Each new row is followed by its nearest point in the smallest flat space through zero that holds the last named rows.
In the rows, 128 means zero.

Z718:
[[68,98,169,89,141,110,148,206,163,78,101,139,138],
[84,178,214,181,127,114,139,134,159,150,103,132,96],
[117,137,183,92,123,122,154,88,150,127,108,111,152],
[130,91,159,124,63,115,187,202,153,151,112,99,118]]
New rows:
[159,95,143,81,95,128,114,77,140,112,163,79,129] : [157,113,124,85,110,133,148,86,125,134,129,105,157]
[96,108,169,82,109,174,146,167,108,164,173,79,179] : [133,102,143,93,101,123,161,141,141,128,118,108,144]
[167,101,104,135,138,112,176,96,81,153,173,123,104] : [169,121,94,133,106,137,130,107,109,153,144,115,128]
[158,177,137,93,168,143,133,167,171,85,158,149,178] : [107,120,130,98,154,126,120,131,133,95,122,139,144]
[146,143,163,150,100,115,140,146,136,175,141,147,120] : [133,140,150,160,101,125,144,138,135,159,124,117,108]
[150,121,146,162,86,104,172,109,123,118,151,80,106] : [150,128,142,141,89,127,154,123,132,163,126,106,121]

Z698:
[[213,129,138,136,106,142,143,136,138,155,88,119,104],
[110,130,78,89,132,102,128,130,172,185,72,132,95],
[104,114,103,74,112,127,107,137,137,151,84,156,117],
[130,102,83,92,94,79,41,126,163,177,92,79,99]]
New rows:
[94,139,162,142,53,122,91,98,171,124,85,131,101] : [131,114,119,108,109,120,94,131,132,139,112,121,122]
[116,135,139,123,173,145,149,80,147,118,139,102,132] : [113,142,125,148,151,121,151,121,135,125,146,122,130]
[161,179,80,115,148,102,154,155,163,91,131,119,138] : [131,142,119,143,146,120,154,124,145,142,126,120,118]

Z411:
[[93,91,110,137,104,143,118,137,94,165,178,89,122],
[151,118,95,68,113,159,115,106,182,163,93,114,149],
[103,102,144,121,105,161,173,139,118,145,96,82,131],
[153,99,104,145,110,119,153,159,109,111,123,98,125]]
New rows:
[154,99,115,160,149,65,157,145,90,112,144,140,83] : [151,121,117,172,130,92,137,159,94,88,149,130,115]
[166,149,71,152,106,137,123,111,93,175,131,134,98] : [143,113,96,127,119,121,110,133,126,135,151,120,128]
[125,120,75,80,121,144,118,127,84,167,96,107,152] : [132,103,100,102,107,150,125,126,141,157,124,99,137]
[135,59,178,150,168,90,158,150,137,100,146,58,137] : [127,108,133,156,116,123,164,157,97,110,123,102,120]

Z447:
[[71,132,135,184,134,97,122,132,91,124,119,111,121],
[123,106,132,124,99,96,156,152,66,120,149,68,78],
[76,115,90,118,139,83,147,88,111,169,104,193,69],
[93,123,148,72,147,114,123,65,183,145,164,114,169]]
New rows:
[118,110,113,181,104,141,163,68,91,127,113,57,112] : [102,121,137,146,120,104,135,137,93,122,137,91,113]
[126,127,90,140,111,107,130,178,188,193,132,163,122] : [135,130,111,123,134,134,128,121,138,140,111,169,118]
[135,121,99,117,120,135,98,123,134,146,127,83,98] : [135,121,129,114,120,124,136,130,121,128,137,115,118]
[98,130,120,111,150,129,114,158,121,114,142,144,160] : [119,133,133,137,135,130,120,123,136,126,127,128,143]
[122,79,139,130,140,126,156,192,152,151,127,131,114] : [139,124,123,125,121,128,134,137,117,127,127,127,114]
[108,107,58,127,149,96,85,169,152,137,121,125,105] : [118,127,117,136,130,120,131,125,119,136,116,148,112]

Z675:
[[181,162,128,165,136,120,163,136,115,103,152,155,116],
[161,133,145,128,159,98,73,115,109,64,125,120,81],
[119,169,162,110,158,134,125,116,110,133,78,164,136],
[73,138,98,134,129,111,87,112,73,73,106,119,74]]
New rows:
[139,102,80,157,106,156,77,151,103,172,114,175,165] : [109,124,118,127,116,137,142,131,131,146,127,127,139]
[155,112,177,165,129,159,169,150,91,158,170,108,179] : [160,130,131,141,119,138,169,141,151,154,151,138,154]
[89,166,168,80,112,91,148,91,99,134,79,135,82] : [89,157,140,112,146,131,112,113,97,121,79,149,120]

Z629:
[[153,183,106,126,178,128,154,156,133,117,153,81,158],
[78,136,128,85,112,91,77,105,172,94,130,119,150],
[143,225,108,117,131,154,87,210,105,147,158,139,123],
[92,167,68,125,138,136,163,166,117,81,28,93,117]]
New rows:
[139,136,118,128,146,179,138,69,130,155,152,149,133] : [148,114,142,138,134,131,137,119,124,143,151,132,130]
[140,132,123,141,106,130,129,202,101,126,139,127,95] : [139,155,119,137,122,151,124,165,102,144,122,144,110]
[121,79,116,74,148,162,111,79,144,122,121,97,56] : [112,95,134,126,117,117,131,101,137,118,110,130,126]
[148,132,107,119,131,98,165,147,111,74,134,129,141] : [130,139,114,129,147,126,149,132,131,115,118,105,137]
[122,108,114,117,101,138,123,124,202,81,113,133,198] : [99,121,125,106,129,101,117,102,159,99,120,108,147]

Z185:
[[130,94,155,52,63,208,127,104,95,129,95,86,140],
[133,69,139,76,131,92,138,109,105,89,84,160,115],
[127,96,162,113,128,168,124,76,93,125,143,112,57],
[189,132,155,102,118,160,183,144,60,92,137,119,92]]
New rows:
[107,54,103,108,143,134,97,124,116,154,94,110,151] : [100,93,128,97,113,126,104,104,142,132,98,130,143]
[88,117,144,117,133,154,134,111,107,149,85,155,144] : [114,106,131,105,115,134,116,113,131,129,110,126,135]
[108,180,120,114,132,107,85,178,127,118,89,97,150] : [125,144,112,129,117,121,126,153,147,135,117,127,172]
[100,137,144,132,110,116,176,123,91,137,133,112,139] : [140,133,132,123,122,138,138,134,117,124,130,123,127]
[107,113,84,122,116,121,130,141,137,155,110,67,132] : [114,130,122,123,113,140,114,128,143,142,121,117,152]

Z784:
[[168,82,132,120,185,92,125,81,169,112,81,146,101],
[126,134,157,159,109,170,132,130,112,124,111,106,144],
[22,168,103,125,100,163,117,168,69,131,102,133,126],
[158,71,61,99,187,99,148,112,201,110,109,115,66]]
New rows:
[121,202,129,146,138,128,160,128,174,107,81,140,171] : [122,128,141,137,128,138,125,123,120,125,110,128,131]
[135,101,95,114,137,111,117,168,110,136,133,134,144] : [120,131,108,113,129,115,128,137,131,132,143,134,121]
[108,117,115,124,125,143,202,152,128,133,145,167,103] : [113,130,100,119,125,131,134,144,132,129,138,120,116]
[186,179,100,139,138,111,180,177,146,137,191,134,81] : [160,128,94,110,115,115,145,150,157,138,197,109,124]
[127,123,85,142,152,121,81,145,139,129,164,140,118] : [124,128,101,109,132,110,130,137,137,132,148,133,117]

Z313:
[[158,162,162,89,91,120,98,143,101,115,147,91,159],
[152,114,114,128,119,144,160,103,185,162,192,157,138],
[164,146,69,97,102,89,94,157,130,108,172,117,137],
[79,135,134,117,145,234,93,118,108,113,225,163,159]]
New rows:
[125,157,120,172,123,140,104,136,122,126,127,148,140] : [116,128,121,129,135,138,118,132,119,120,132,132,127]
[146,94,136,112,202,131,162,114,202,150,108,180,111] : [124,97,118,159,146,131,176,101,175,161,121,159,109]
[123,138,127,108,96,151,62,72,77,81,93,177,104] : [100,138,131,125,139,146,97,142,89,102,119,122,129]
[109,153,119,132,202,149,124,97,150,124,146,136,157] : [105,119,122,137,144,161,129,119,131,129,149,149,128]
[92,99,199,126,126,110,131,123,161,146,131,113,119] : [129,124,172,135,126,139,151,111,134,146,111,124,132]
[105,158,134,149,73,102,133,87,91,126,177,128,108] : [135,136,133,117,119,134,121,129,126,127,147,124,139]

Z457:
[[153,173,164,106,138,145,149,138,120,129,171,162,150],
[177,160,168,148,85,127,196,154,157,71,159,82,159],
[171,157,149,107,57,128,124,134,132,123,181,68,108],
[158,128,76,127,98,112,126,151,92,193,186,84,79]]
New rows:
[126,123,126,70,151,119,142,125,136,112,114,126,123] : [122,130,137,122,132,132,121,122,131,123,122,138,132]
[124,164,124,124,146,202,167,115,101,156,137,113,179] : [141,149,139,125,146,135,152,140,120,133,150,153,144]
[113,123,162,202,89,119,177,137,124,137,141,151,88] : [140,127,119,148,127,121,160,144,130,123,134,114,134]
[151,96,135,54,160,118,114,183,129,84,137,140,141] : [129,140,145,119,134,136,128,125,130,122,132,144,138]
[140,139,118,54,155,150,138,100,135,181,162,120,132] : [137,150,131,100,132,137,110,128,106,161,163,149,117]
[158,145,86,88,150,128,129,102,199,121,144,84,133] : [136,130,132,127,107,126,128,128,134,120,134,107,123]

Z705:
[[195,107,63,100,161,49,79,144,61,126,93,176,143],
[118,47,102,128,122,97,83,156,68,70,93,153,132],
[128,24,154,93,104,26,102,111,78,132,116,150,61],
[185,66,154,135,68,41,135,113,90,154,92,133,121]]
New rows:
[116,82,154,117,113,130,114,112,113,140,147,102,104] : [106,94,154,122,112,114,130,119,127,127,134,124,98]
[129,158,162,95,82,173,145,103,82,162,140,115,160] : [138,145,145,143,109,139,150,120,146,144,129,114,138]
[90,103,87,158,141,86,139,92,157,119,94,86,94] : [114,107,140,123,122,120,126,124,125,125,131,127,110]
[81,143,179,131,89,129,84,174,120,114,84,161,91] : [99,92,140,131,116,132,122,132,121,105,126,125,115]

Z99:
[[164,127,107,102,150,116,129,86,128,150,137,127,153],
[125,198,145,86,158,107,46,176,131,146,81,181,149],
[150,147,181,150,126,121,44,128,170,165,172,70,102],
[118,140,133,123,159,94,124,141,173,172,92,178,116]]
New rows:
[103,135,125,123,130,152,137,187,99,134,177,130,116] : [112,132,137,137,112,142,123,151,114,105,127,122,122]
[112,117,136,119,132,100,122,129,131,111,114,113,70] : [115,124,139,144,123,127,129,140,142,131,127,127,111]
[83,120,126,123,149,129,128,86,121,116,116,120,83] : [121,117,127,138,125,128,144,127,134,128,128,129,119]
[135,169,170,133,109,71,129,113,148,82,141,154,202] : [135,145,125,111,135,127,110,131,118,127,121,136,142]
[142,126,125,121,100,105,126,142,122,160,121,131,115] : [128,130,131,129,133,122,124,129,138,138,125,132,124]

Z264:
[[58,132,101,104,177,109,197,137,118,167,120,136,122],
[143,177,113,78,125,83,199,139,123,144,129,117,52],
[107,113,102,135,181,172,219,138,78,174,214,123,68],
[110,129,87,145,132,124,220,164,132,112,139,42,84]]
New rows:
[133,127,130,123,162,139,165,151,44,160,148,100,119] : [118,122,116,130,152,147,171,133,105,149,166,126,100]
[171,132,136,127,120,99,129,114,136,100,213,139,110] : [174,136,138,127,113,142,124,124,115,126,162,131,92]
[62,161,124,98,140,115,125,108,144,146,90,105,114] : [91,141,117,105,140,95,150,133,140,138,92,131,137]
[116,159,54,165,97,139,100,139,80,150,139,122,97] : [137,125,125,135,129,139,140,131,121,128,147,118,113]
[135,132,202,125,164,137,159,144,145,126,104,150,128] : [122,133,130,117,134,121,128,124,126,137,124,143,129]

Z110:
[[158,88,174,125,174,121,123,135,120,123,146,109,126],
[134,104,118,124,95,115,128,154,111,104,135,68,75],
[132,132,105,119,171,75,141,176,106,36,100,188,115],
[164,109,187,103,139,167,79,72,113,118,101,106,141]]
New rows:
[159,199,74,144,131,117,142,172,151,115,98,117,137] : [107,151,89,133,112,112,143,147,130,113,119,152,122]
[112,122,125,138,133,201,163,54,54,109,133,103,133] : [136,129,144,117,110,154,104,95,124,132,112,111,131]
[116,112,111,136,126,132,91,140,158,175,102,145,185] : [118,145,129,134,131,143,130,109,143,160,131,150,157]

Z390:
[[177,111,162,164,154,154,173,108,158,161,100,150,162],
[156,89,170,158,130,121,156,93,97,146,128,173,113],
[122,98,234,68,112,92,195,103,78,73,92,202,117],
[116,88,196,70,133,143,157,68,106,138,130,143,107]]
New rows:
[120,91,98,123,126,64,106,84,93,164,202,113,126] : [114,104,111,139,118,123,94,100,89,151,172,122,82]
[129,115,120,126,113,54,152,120,124,136,146,135,88] : [124,118,132,136,115,106,123,126,95,118,139,147,106]
[140,130,100,183,84,132,142,84,114,82,131,116,164] : [142,130,117,160,125,117,127,140,123,128,127,140,130]
[82,121,88,157,119,58,118,126,202,172,83,123,202] : [143,154,101,151,137,137,127,158,165,129,112,113,160]
